There are 4 ways to turn a row about zero (a turn may also mirror it). The second row of each pair is the first, turned, with some noise. The first 36 pairs use one turn. New pairs use 2 turns, one after the other, and a turn may come again.
In the rows, zero is written as 128.
Known pairs, each followed by its turns in order:
[ 99 144 129  84 142  85 121 131]
[130 137 101  68 137 135 145 128] : (1)

[110 156 108 124  91 110 175  87]
[173 105 164  82 133 138 100 132] : (1)

[174 100 153 116 177 108 147 166]
[103 128 160 169  65 146 117 149] : (0)

[132  79  87 130 147 160 169 118]
[162 104 155 178 136 114 147 160] : (2)

[156 168 112 116 103 146 105 144]
[116 114 107 119 150  70 122 126] : (3)

[153  86  77 108 168 152 150 150]
[139 104 168 186  99 119 163 153] : (2)

[106 175 109  77 143  97 150  93]
[ 91  90 136 123 180 141  82 147] : (0)

[170 155 126 177 147 127  90  85]
[ 70  97  88 167 157 143 149 105] : (3)

[110 164 173 124  92 177  77 175]
[ 85  78  94 138  98  78 117  82] : (1)

[136 157 131 165  91 168 143 134]
[151 139 141  80 135  84 154 144] : (0)

[ 97 105 151 129  77  80 110  82]
[173 107 138 115 156 155  94  60] : (0)

[154 119 170 116 104 166 170 159]
[115 148 154 112 109 104  97 196] : (2)

[158 152  81 107 158  85 122 108]
[120 109 122 174 149 108  74 157] : (0)

[121 131 145  98 141 106 128 138]
[119 131 105 102 119 145 140 130] : (1)

[134 174 102 105 145  96 139 173]
[150 127 127 107  55 137 132 100] : (2)

[127 126 128  94 167  91 152 108]
[171 134 109 122 126 166 122  94] : (3)

[174 151 109 156  90 165 143 125]
[131 181 148 145 120  76 112 126] : (2)

[ 80  86 133 141 177 131  96 168]
[115  76 167 128 145 204 137 126] : (2)

[130  94 164 137 142 160 131 119]
[105 136 159 102 137 158 150 131] : (3)

[ 95  88 144 148 136 128 104 175]
[133 160 127 151 115 176 172 109] : (0)

[108 163 146 128  97 135  91 169]
[113  91  87 124 123 103 117  82] : (1)

[115 157  80 153  81  84 128 179]
[162 120 168  96  99 111  98  62] : (2)

[121 116  81 116 124 114 158 118]
[152 157  92 135 100 128 135 144] : (3)

[109  76 149  79  98 143 106 176]
[131 146 189  75  90  90 116 121] : (3)

[115 113 130 153  93  98 148 119]
[145 108 121 123 153 108  89 115] : (2)

[ 85 171 163 128  97 165 125  95]
[125  65 143 102 102  84 114 137] : (1)

[166 129 161 145 145  99 100 170]
[108 133 162 162 149 110 124  73] : (3)

[178  92 138 165 149 126  89 120]
[148 179 117 165  85 112 106 112] : (0)

[162 102  89 124 134 100 129  80]
[128 150  78 132 105 145 168  99] : (3)

[ 95  97 121 119 103 125 153 165]
[ 81 119 137 113 157 160 102 120] : (1)

[139  83 167  99 102 133 128 178]
[ 67 116 125 129 109 175 148  95] : (1)

[177  84 156 148  78 133 103 101]
[175 133 125 128  90  87 115  66] : (0)

[174  91 147  80 177 138 154 148]
[100  95 129 159  75 134 148 190] : (2)

[ 91 126 132 145 111 130 134 152]
[142 130 136 119 143 151 165 127] : (0)

[104 157 178 157 170 104 121  81]
[132  71 138 161 148 199 125 117] : (3)

[173 103 124 174 174  96  82  78]
[186 146 118 185 143 127 197 161] : (1)

New pairs, each followed by its turns in order:
[129  76 104 134 139 151 117  92]
[115  94 111  94 163 124 164 126] : (3) (0)

[ 96 111 127 122  97 115 151 155]
[142 119 177 137 115 109 143 116] : (3) (0)

[122 131 121  94  91 176 116  80]
[ 86 159 149  79 156 156 129 107] : (3) (1)

[131 135 141  92 165 123 119 176]
[134 117 167 141 132 149 116 179] : (0) (3)

[137 141  99  92 136 158 176 129]
[143  68 142 116 144 101 112 109] : (1) (3)

[137 100 102 124  89 154 112  93]
[125  68 125 122 142 148 160 132] : (3) (0)

[ 93 156 160 136 120 160 113 171]
[132  97 138  75 159 112  90 120] : (2) (3)

[ 86 125 156 171 106 155 174  85]
[128 197  79 163 119 112 154 123] : (2) (1)

[148  80 121  78 103 179 109 123]
[167 116 173  98 188 146 119 132] : (0) (1)

[140  80 154 107 153 107 163 161]
[128 122 141 101 140 120  91 193] : (1) (3)

[169 125 176  91 133 146 123 146]
[169 137 124  92 153  94 114 141] : (1) (2)

[ 85 173 112 153 173 155 139  80]
[ 86  94 145 109  64 139 105  90] : (1) (2)

[137  99 168 146 164  79 119 133]
[103 156 148 154 129 129  62 123] : (1) (1)

[137 111 149 124 112 113 132 108]
[125 129 137 135 139 112 125 169] : (1) (2)

[172 143 179 134 158 113 179 180]
[ 90  49 116 120  94 161 114  95] : (0) (1)

[145 131 100  96  85  93  79 146]
[144 128  70 101 137 184 148 122] : (1) (3)

[143 149 161 118 137 148 120  82]
[109 119  96  95 135 133 164  97] : (0) (2)

[ 79 172  84  92 169 145 142  99]
[159 164 127 171  82  83 119 172] : (2) (2)

[118  92 159 131 113 132 118  88]
[143 161 170 119 135 152 142 130] : (1) (3)

[139 151 164 115 126 155 153 101]
[113 114 128  76 139 131 164 112] : (0) (1)

[179 118 133 110 126  98  77 129]
[137  84 135  99 179 124 110 153] : (2) (1)

[151 132 159 148 165 169 174 148]
[121  82 165 116 153 128 181  99] : (0) (0)

[147 104 165 110 149 144  93 121]
[180 118 123 117 134 119  93 142] : (1) (2)

[ 84 142  84  88 172 172 154 150]
[113 112  91 128 142 176 187 168] : (0) (0)

[154 103 126 179 177 116 129 102]
[135 144 101 177 103 140  80 122] : (1) (1)

[125 176  83 151 120 126 123  78]
[127 134 165 177 105 105  88 124] : (1) (0)

[109 106 167 105 124 116 155 106]
[117 115 114 173 118 145 157 145] : (2) (0)

[149 135 116 113 148 174  81 134]
[164 103 109 177 113 132 113 151] : (0) (3)

[119 100 127  82 150 132  81 124]
[186 110 104 117 107 141 137 142] : (1) (2)

[157 134 100 169  91 152 103 147]
[147 123  99 148  80 110  95 113] : (0) (2)

[150 114 102 169 136 120 177 113]
[ 72 127 152 136 177 107 117 115] : (1) (3)

[104 122 161  96 137  80  83 109]
[120 163  97 146 181 167 143 131] : (0) (2)

[ 82 125 103  79 163 106  76 133]
[138  95 160 135 168 109 178  72] : (3) (1)

[153  94 177 116  77 139 133 116]
[116 117  78 130 158  71 139 133] : (0) (2)

[129 161 158 137 106  84 100 106]
[123 108 137 172 116  74 141 143] : (1) (2)

[ 81 133  95 107 159 169  90 107]
[165 151 113 158 107 142 123 195] : (2) (2)

[105 145 161 152 163 166 115 123]
[134 177 160 128 121 166 149 147] : (2) (2)

[136 102 106  99 152 121 161 116]
[105 116 142 155 174 126 123 104] : (0) (1)

[159 129 123 154 117  83 173 178]
[126 130 158 163 128  52 118  97] : (1) (1)

[ 84 109 151 105 155 156 153 130]
[ 87 123 161  98 141  97 106 128] : (0) (1)

[ 82 173  94 150 114 137 131 119]
[159 143 119 178 116 130 178 133] : (3) (0)

[149 118 137  79 104 123 171  80]
[ 90  79 135 131 171 102 157 117] : (0) (2)

[100 155 179 150  77 151 127 171]
[ 93 123 132 115  42 124 151 139] : (1) (3)

[122 158 116 131 124 102 109  78]
[144 104 158 170 153 103 125 131] : (3) (2)

[169 147 153  85 150 145 128 155]
[155 123 146 106 149 183 135 106] : (0) (0)

